The first 7 rows are patterns. Each new row is the sum of 2 different patterns, raised or lowered, with some noise. Before adding, each is slid sideways (what falls off one end comes back at the other) and multiplied by a number that may be negative. Names go in the order of the patterns.
(in the rows, 128 means zero)
Known rows, each followed by the names of its patterns:
[141 120 122 156 107 130 162 158 100 121 155  92 129 156 161  97  98  92
 163  94 137 123 107  92 140 160 141 155 125  92 101 123 140 162 120 154
 121 163 139 118 120  95 113  96 132 132 114 146]	(1)
[148 133 110 110 119 145 162 118 161 121 161  99 101 160 111 124 102  92
 160 105 116 100  98 140 109 144 124 107 136 121 163 160 148 155 140  93
 111 116 108 147 148 126 144 147 144  91 131 102]	(6)
[162  98  98 117 129 148 149  95 105  93 133 161 102 138 156 134 123 103
  95 136 125 138 156 128 142 150 137 116 164 106 144 123 104 120 152 140
 121 158 158 161 135 127 126 122 140  98 112 114]	(3)
[128  94  91 137 147 115 106 120 164 145 129 121 140 129  97  96 136 134
 159 150 158 127 115 117 103 124 151 141 122 136 156 141 140 112 111 130
 115 120 146  97 136 118 128 129 137 135  93 111]	(5)
[157 135 105 156 136 164 145 143 110 122 160 113 145 151 163  93 147 113
 118 150 161 143  95 105  94 157 101 115 137 124  96  92 155 156 155 152
  97 138 100 100 139 122 141 119 139 158  97 161]	(4)
[133  98 127 126 150 109 162 119 143 104 120 133 103 155 118 149 129 125
 111  94 155 143 160 109 117 114 104 155 105 109 112 104 100 145 148 158
  95 125 135 130 120  94  99 137 105 102 151 111]	(0)
[132 111 153 132 114 118  97 113 148  96 161 132 115 130 123 159 102 100
 123 141 133 140  98 122  94 100 132  91 152 106 161 101  92 115 162 109
 139 122 130 123 112 117 131 105 135 146 145 130]	(2)

New rows, each followed by the names of its patterns:
[133 184 138 128 138 134 147 182 171 189 138 145 182 155 158 133 135 160
 137 160 186 146 182 158 153 147 185 158 190 130 160 139 156 154 138 198
 169 171 157 137 133 115 178 177 189 158 151 134]	(5) (0)
[154 129 128 180  90 123 112 167 169 133 116 129 118 145 128 150  82  72
  94  78 113 178 154 136 130  82 108 107 109  81  96 161 122 167 111 138
 136 135 139  93  80 134  94 111 103 148 127  72]	(1) (6)
[175 130  93  84 136 107 153 160 125 151 108 153 144  98 128 115 132 101
 139 117 140 151 130 112  94 141 129  99 197 162  91 125 151 126 106 133
 160 113 106 107 137  92 106  99 112  60 164 139]	(1) (2)
[166 136 121 128 152 121 153 129 148 119 166 151 140 155 159 122 139 142
 155 162 137 156 146 156 156 151 150 132 142 126 161 152 135 153 139 137
 154 147 153 149 159 163 133 158 151 120 146 166]	(1) (2)
[132 136 173 156  81 159 100  84 119 143 160 142 120 177  95 161 169 159
  98 135 127 145 145 166 126 126 151  92 150 135 167  72 139 119 124 170
 169 162  93 104 105 143  94 120 139 106 113  92]	(1) (4)
[120 122 106 141  94 163 102 103 103 106 133 134 131  96 105 122 107 129
 113  97  95  81 121 130 151 159  80 100 121 146 131 115  78 149 109  93
 148 129 152  78 105 104 129 126 150 133 155  95]	(4) (0)
[148 110 129 104  97 108 146 117  83 149 127 103  88 155 134 152 138 108
 110 121 141 133 163 110 171 155 140 133 150 155  95 104 123 119 153 128
 169 160 129 127 109 138 115 100 167  85 109 120]	(5) (4)
[110 135  90 112 169 150  91 132 163  78 100 149 159  94  64  70 143  91
 113 112 121 109 119 137 104 121  90  87 101 118 146 145  91 126 112 138
 103  98 100 100 115  86 127 125  89 153 122 116]	(1) (5)
[146 147 151 158 133 129 167 178 183 172 147 167 153 138 128 150 178 164
 160 178 168 134 145 122 147 169 175 156 148 184 159 157 129 161 150 155
 156 159 119 157 165 167 174 150 175 136 140 158]	(5) (4)
[ 99  86  88  87 108 118 140 101  98  74 105  74 101  96 102 107 127 149
 106 114 104 111 117  64  80 107 109  71 116 119  94  72 118  86  66 109
 100  86  82 141 127 116  66 130  89  89 109 122]	(1) (5)
[136 122 135 120 113 135 120 131  89 108 121 110 132 107 122 116 108  90
 117 131 130  91 126 107 125 105  96  99 129 106  79 122 106 101  77 122
 127 125  92 136 133 138 103 108 128 102 116  92]	(5) (0)
[152 143 100  94 121 159 161 136 139 130 119 125 125 137 134 149 133 176
 141 136 143 117 115 133 122 145 122 131 137 144 138 148 139 152 178 158
 116 126 149 117 115 143 147 134  93  89 152 110]	(1) (3)
[126 107  91 130 135 145 175 151 117 115 120 132  97 127 105 143 155 137
 161 150 134 161 125 153 127 128 133 132 152 162 134 149 154 140 121 133
 172 142  88 102 148 157 142 114 181 161 129 139]	(1) (5)
[ 98  78  81 103 119 120  87 103  70 117 105  75  86  48  62 101  52 118
 110  87 100  96 110  60  66  80  93  89 118  64  98  53  64 102  67 117
  65 106  70  43  83 105  87 114  71 101  89  88]	(6) (2)
[128  93 137 139  90  78 124  78  86 119 132 111 102 104 156 124 104  98
 122 113  96  70 116 126 146 151 146  99 121  85  89 118 133 128  89 136
 153 125 113  98  90 134 105 128 143  83 142  90]	(5) (2)
[171 174 129 140 127 150 169 131 148 147 166 156 129 186 172 127 182 168
 158 126 156 143 162  88 136 130 164 139 136 184 150 144 125 119 124 129
 167 132 139 139 158 130 140 164 115 135 145 145]	(5) (0)
[ 99 112 145  98 101 107 111 117 130 152 144 110 107 115 138 108  93  89
 114 118  92 134  97 113 106 113 127 139  98 151 111 145 117 125 139 108
 127 109 132 115 128 118  96 148 143 151  93 114]	(6) (0)
[149 139 198 189 181 152 155 147 126 142 125 137 153 195 137 119 130 146
 152 166 130 136 112 158 199 133 166 169 145 147 117 113 167 130 164 170
 149 163 176 162 116 174 129 145 122 133 154 163]	(3) (5)
[146 180 153 141 184 168 147 146 176 173 161 103 155 152 146 130 125 167
 197 117 172 124 117 124 146 190 141 151 148 139 142 165 117 116 111 118
 167 136 167 144 185 110 149 132 189 134 158 136]	(5) (2)
[120 187  97 117 111 172 131 119 142  83 154 174 165 155 148  89 116  82
 167 107 115 134 144 186 169 142 150 153 116 131 115 164 134 110 122 148
  68 117 135 157 117 150 153  81 114 130 151 159]	(1) (0)
[130 128 159 158 144 105 118 113 114 188 133 134 141 109 106 156 147 153
 103 163 145 159 122 109 130 160 127 107 138 135 124 121 121 158 178 105
 180 136 171 146 113 163 129 181 153 151 155 129]	(6) (0)
[122 119 126 106 132 101  85  70 150 102 135 138  99 100 118 148 128 161
  85 147 126 100 116 155 152  92 111 111 116 147 110 139 139 115 107  99
 117 125  79 129  84  95 123 148  79 100  72 107]	(3) (4)
[124 143 137 162 151 180 157 155 128 151 162 135 165 125 178 137 152 119
 134 189 150 187 137 154 156 114 187 137 146 150 125 135 159 172 191 117
 149 141 139 133 109 118 177 138 134 181 127 145]	(6) (0)
[ 83 123  93  78  92 118 128 131  80 124 121  79 110 109 134  86  87  73
  99  88  99 102 126  98  97 108  85  99  72 111  86  98 118  92  78  73
  95  97 100 121  82 100 116  99 104  99 102  79]	(4) (0)
[139 158 136 115 124 116 148 141 173 160 133 162 190 156 115 157 125 160
 132 155 128 126 180 138 150 155 188 100 157 156 154 137 161 172  88 122
 134 187  96 107 121 162  90 116 159 148 136 168]	(1) (4)
[101  97 111 109  73  99 104 116 117 125 111 108 112 124  69 106 140 134
 104  86  95 159 141 138 106 103 132  87  74 116 121 154 152 131 114 100
  89  96 102 118 116 119  99 148 114 127 117 107]	(3) (5)
[ 95 139  83 160 101 141 128  68  95 158 130 119 118 104 113 102 135 139
  82 152 133 130 104 162  98 164 141 100  94  89 143 168 128 138 156 126
 124 127 188 135  82 103 121 114 166  92 148 120]	(4) (2)
[ 90 123  97 101 129 123 125 118 111 120  91 124 133  94 112 104 111 129
 128 118  93  88 113 131 116 132 106 126  77 129 106 136 148 118  70 110
 100 121 125 110 135 115 127 129 102  96  84 102]	(1) (2)
[155 114  66  78  78 152 106  78 130 120  52  85 115 150 118 117  53 127
  42  85  94 117 116  87 130  94  84 104 119 108  96 151  78 111  80 128
  95 106 146  59 133 132 139  93 139  70  72  84]	(4) (0)
[132 111 129 104 165 146 157 103 113 132 100 156 123 130  94 117  96 132
 154 166 108 103 118 108 135  85  96 136 104  89 120 126 144 118 139 105
 147  96 136 125 132 117 113 135 127 129 135 158]	(4) (0)
[132 127  96  82  96  95 144 135 117 101  56 111  98  71 101 101 130 146
  77 121 107  78  90 100  84 110 122  75 112  83 122 116 118  90 107  92
  82  66  65 104 119 110  88  79 112 130 101  62]	(3) (4)
[119 114 117 143 145 128 138 147 124 114 118 103 128 124 126 141 141 144
 112 117 106 138 126 105 112 115 143 150 122 151 125 134 125 108 144 117
 124 110 105 158 123 119 128 127 127 110 140 135]	(6) (5)
[109 122 105 101 124 124 132 140 115 109 139 130 111  89 116 120 151 123
 123 119 101 159 138 124 144 118 138 100 137 160 112 151 138  95 128 118
 134 112  74 117 111 138 108 108 154 147 139 140]	(6) (5)
[ 74  71 121  92 139 139  82 115 101  87  96  68 140  67  71  74 126  50
  94  57  96  88 106 115  51 112  69  76  67 133 100  91  93  57  80  90
 131 129 106  85 130 115 103 116 112 112  55  92]	(4) (0)
[123 129 113 112 150 124  84  92 136 140 130 100 156 132 118 126 121  99
  84 114 112 127 153 136 107 105 104 120  89 116  92 123 132 122 145 131
 127 134 114 133 109 110 121 120 125 139 119 119]	(1) (5)
[167 169 135 152 119 126 158 166 166 102 123 128 172 145 143 134 162  98
 115 173 162 167 140 139 170 124 114 147 131 175 141 176 186 117 196 148
 163 103 184 175 178 133 169 123 144 166 135 167]	(4) (2)
[140 138 107 106 158 134 146 124 102 132 125 100 103 115 155 153 106 142
 117  91 110 124 120 132 118 111 139 114 137 159 126  92 108 118 102 118
 110 122 119 110 133 101 151 122 131 100 152 161]	(1) (3)
[149 175 171 204 172 159 142 159 160 116 133 151 177 152 170 168 139 118
 207 155 147 183 153 126 127 214 195 187 163 219 142 143 185 204 156  98
 131 136 167 173 176 192 177 124 158 110 141 100]	(1) (5)
[119 140 181 121 161 182 146 122 166 206 198 188 132 177 163 156 135 167
 172 160 109 112 126 182 163 194 153 128 133 147 189 125 141 204 132 127
 131 152 140 146 132 164 143 182 178 136 159 169]	(3) (4)
[165 165 158 131 176 178 191 164 209 137 160 143 119 147 196 176 147 187
 202 194 173 144 143 155 156 125 159 120 191 125 133 148 166 181 146 118
 136 101 129 190 150 154 165 153 182 148 130 158]	(3) (5)
[165 188 133 136 109 111 161 201 104 124 156 124 138 145 131 152 127 122
 174 119 159 135 142 136 181 145 168 160 114 129 174 138 124 175 174 149
 163 138 112 111 173 118 104 156 174  89  84 155]	(1) (3)
[ 88  87  76 105 114  94  96  93  66 122 116 114  78  84 110 102  83  95
  84 103 126  79 100  97  92  76  92  72  83 108  85 111  67  84  90 108
  66  78  98  72  61  58 100 105 104 107  71 114]	(3) (4)
[126 128 100  93 127  71  91  65 113 122 113  95 105 125 121 116  81 139
 134 112 114  85  81 125 124 133 111  67 125 102  86 115 116 118 147  85
 108 104  80 106  80 100 111 116  69 123  86 122]	(3) (2)
[118  88 117 106  88  90  79  59 109 116  66  81  68 101 113 104 126  71
 133  66  64  98 111  81  90  79 109  58  80  99  93 132  66 127 105  76
 106 116 150 105  94 101  91  95  79 108 103 107]	(6) (4)
[113  87  83  91  77 133  81  93 119 116  96 136  98 107 123  92  93  60
  61  83 133  73  97 118 103  42  70  94 132 119  98  58  96  87 101  95
 117 100 116  81  99  96 107 116  79  49 142  84]	(6) (4)
[147 143 120 141 130 161 157 133 142 123 120 131 134 134 133 152 136 129
 112 137 140 124 146 139 134 167 116 142 150 124 160 113 158 154 139 123
 129 151 164 139 178 178 128 148 130 165 123 130]	(5) (2)
[140 139 156 127 149 165 123 147 114 105 151 136 135 143 106 126  96 153
 129 176 136 165 134 144 121 123 125 133 143 110 153 153 120 116  84 152
 143 179 125 108 134 106 148  96 143 114 124 118]	(4) (0)
[125 105  98 126 109  75  90 106 125 120  81 111  97 112 127 113 111  87
 111  82  93 131 110 106  87  73 119  84 101  78  84 112 101 122 108 108
 105  98 125 108 107 117 111  77 106  99  80  99]	(1) (6)
[134 110 123 123 113  77  97 144  71 137 118 143  88 131  78  89 132 119
 102  58  81  76 135  86  87 132 113  87  53 148 153 141 129  66 103 101
  95 138  97 100 116 113 116  77 140 151 133  81]	(3) (4)
[109 119 104  80 121 107 122 144 110 165 128 137 105 108 126 111 106 112
  83 144  78 116  67  94 111 113 133 107 112 102 116 128 140 131 149 148
  65  88  80 111 138 140 129 108 146 140  94 132]	(6) (0)
[162 183 150 170 167 198 176 172 139 166 162 132 154 159 179 117 125 137
 159 190 186 131 131 112 165 171 138 149 175 166 156 151 136 177 152 163
 187 149 162 179 168 134 194 136 155 138 150 154]	(1) (3)
[105  56 112  77 112 112  92  73  76 115 133  88 108  79 123  69  63 120
  93 102  64  56 110  62  68  66  70 108  87 111  80  69 103  85 113 117
 107 124 113  62  82  85  66 123 110  96 108 108]	(6) (5)
[116  93  95  91 141 114 138 121  90 138  74 118  76 115 138 108  67 118
  94 109  84  98 116  96  81 126 102  78  74  94 111 123  78  95 121 110
 117 102  84 133  83 105 126  97 101  63 115 124]	(5) (2)
[139 129 169 169 144 147 165 169 183 157 162 183 168 134 138 172 155 170
 162 180 164 156 160 143 174 184 177 144 181 195 179 170 145 145 181 167
 174 173 131 181 153 151 162 172 180 159 148 164]	(3) (5)
[151 107  83  90 108 130 166 132 119 100  78 138  86 116  80  97 114 134
 155 148 129 116 120 134 100  91 112 128  83 122 129  79  95 128 126  94
 162 109 110  84 154 133 146  92 137 125 118 147]	(1) (0)
[165 153 112 167 123 165 164 119 160 159 167 138 121 154 103 116 165 151
 138  99 112 156 136 135 162 164 151 131 103 133 146 154 145 153 168 130
 154 109 137 173 166 145 137 139 158 125 137 105]	(6) (5)
[147 124  84 121 119 110  89  61  87 118  93 102 130 101 127  87 102 127
 119 100 140  90 121  99 109 112 103 150 116 133 111 107  90  84 121 116
 133 111  85  82  83 137  98 103  80  78  68 130]	(3) (0)
[119  98 130 112 109 132 101  76  93 101  67 122 108  91 119 125 116  53
  89  61 122  89  75  88  88  98 107 102 135 103 133  59  81 109  71  98
  73  75 119  83 102  61  87 118  87  98 106  84]	(6) (4)
[152 163 124 143 147 173 110  94 107 171 120 146 141 130 146 178 158 103
 188 107 140 110 148 121 178 164 118 144 162 202 169 170 117 159 166 106
 131 156 206  94  91 109 125 188 154 137 145 102]	(3) (4)
[175 132 149 167 181 130 119 138 183 153 164 115 140 128 122 169 120 172
 138 188 147 136 154 203 143 152 143 154 145 150 157 162 142 172 183 159
 162 151 148 185 154 135 146 135 158 174 140 188]	(6) (2)
[149  99 208 150 132 136 172 117 174 128 169 165 167 193 104 188 107 159
 155 197 106 184 152 140 124 145 202 184 183 150 173 150 132 157 180 202
 108 125 141 142 211 159 160 208 112 155 155 161]	(4) (2)
[101 137 131 134 142 131 114 149 129 128 143 130 170 112 109 123 138 117
 102  92 107 143 118 109  98 139 130 129  79 135  90 139 157  95 114 139
 155 137 131  85 152 135 128 151 149 163 126 116]	(3) (4)
[ 85  71 157 147 182 135 148 116  98 141  85 110 136 122  98 148 170 162
 113 109 117 134 110  93 123 108 116  98 146 115 138 110  97 113 145  83
 123 131 157  96 100 127 142 164 122 139 139 127]	(5) (0)
[121 138 170 150 125 132 136 152 135 137 130 139 138 132 171 153 156 144
 148 131 149 133 154 151 161 136 148 154 142 144 142 144 155 147 131 124
 154 160 175 132 155 138 148 146 125 150 132 132]	(6) (0)
[104 136 159 156 131 136  98 102  90 144 137 129 141 132 126 130 126 131
 119 105 125 135 154 126 136 121 123 132 124 125 138 131 117 132 137 144
 115 149 153 129 129 123 134 115 110 119 130 142]	(5) (0)
[185 159 137 158 189 154 180 175 145 136 156 197 172 173 161 151 166 174
 166 191 171 167 168 180 185 160 161 138 166 131 169 158 167 176 169 171
 150 182 145 164 182 186 166 148 169 131 173 183]	(1) (0)
[144 170 151 149 164 160 161 150 140 151 124 151 126 134 146 180 107 136
 117 144 167 159 120 109 127 160 175 116 150 160 164 142 141 131 149 160
 140 178 127 169 181 157 116 181 120 160 138 127]	(3) (2)
[107 152 118 118  80 122 128 119 169  79 137 111  85 141 130 140  72  69
  96  83 154 101 127 146 101 142 124 136 123  95 121  75  79  96 148 103
 106  94 110 111 108 122  69 144 102  82  70 142]	(6) (4)
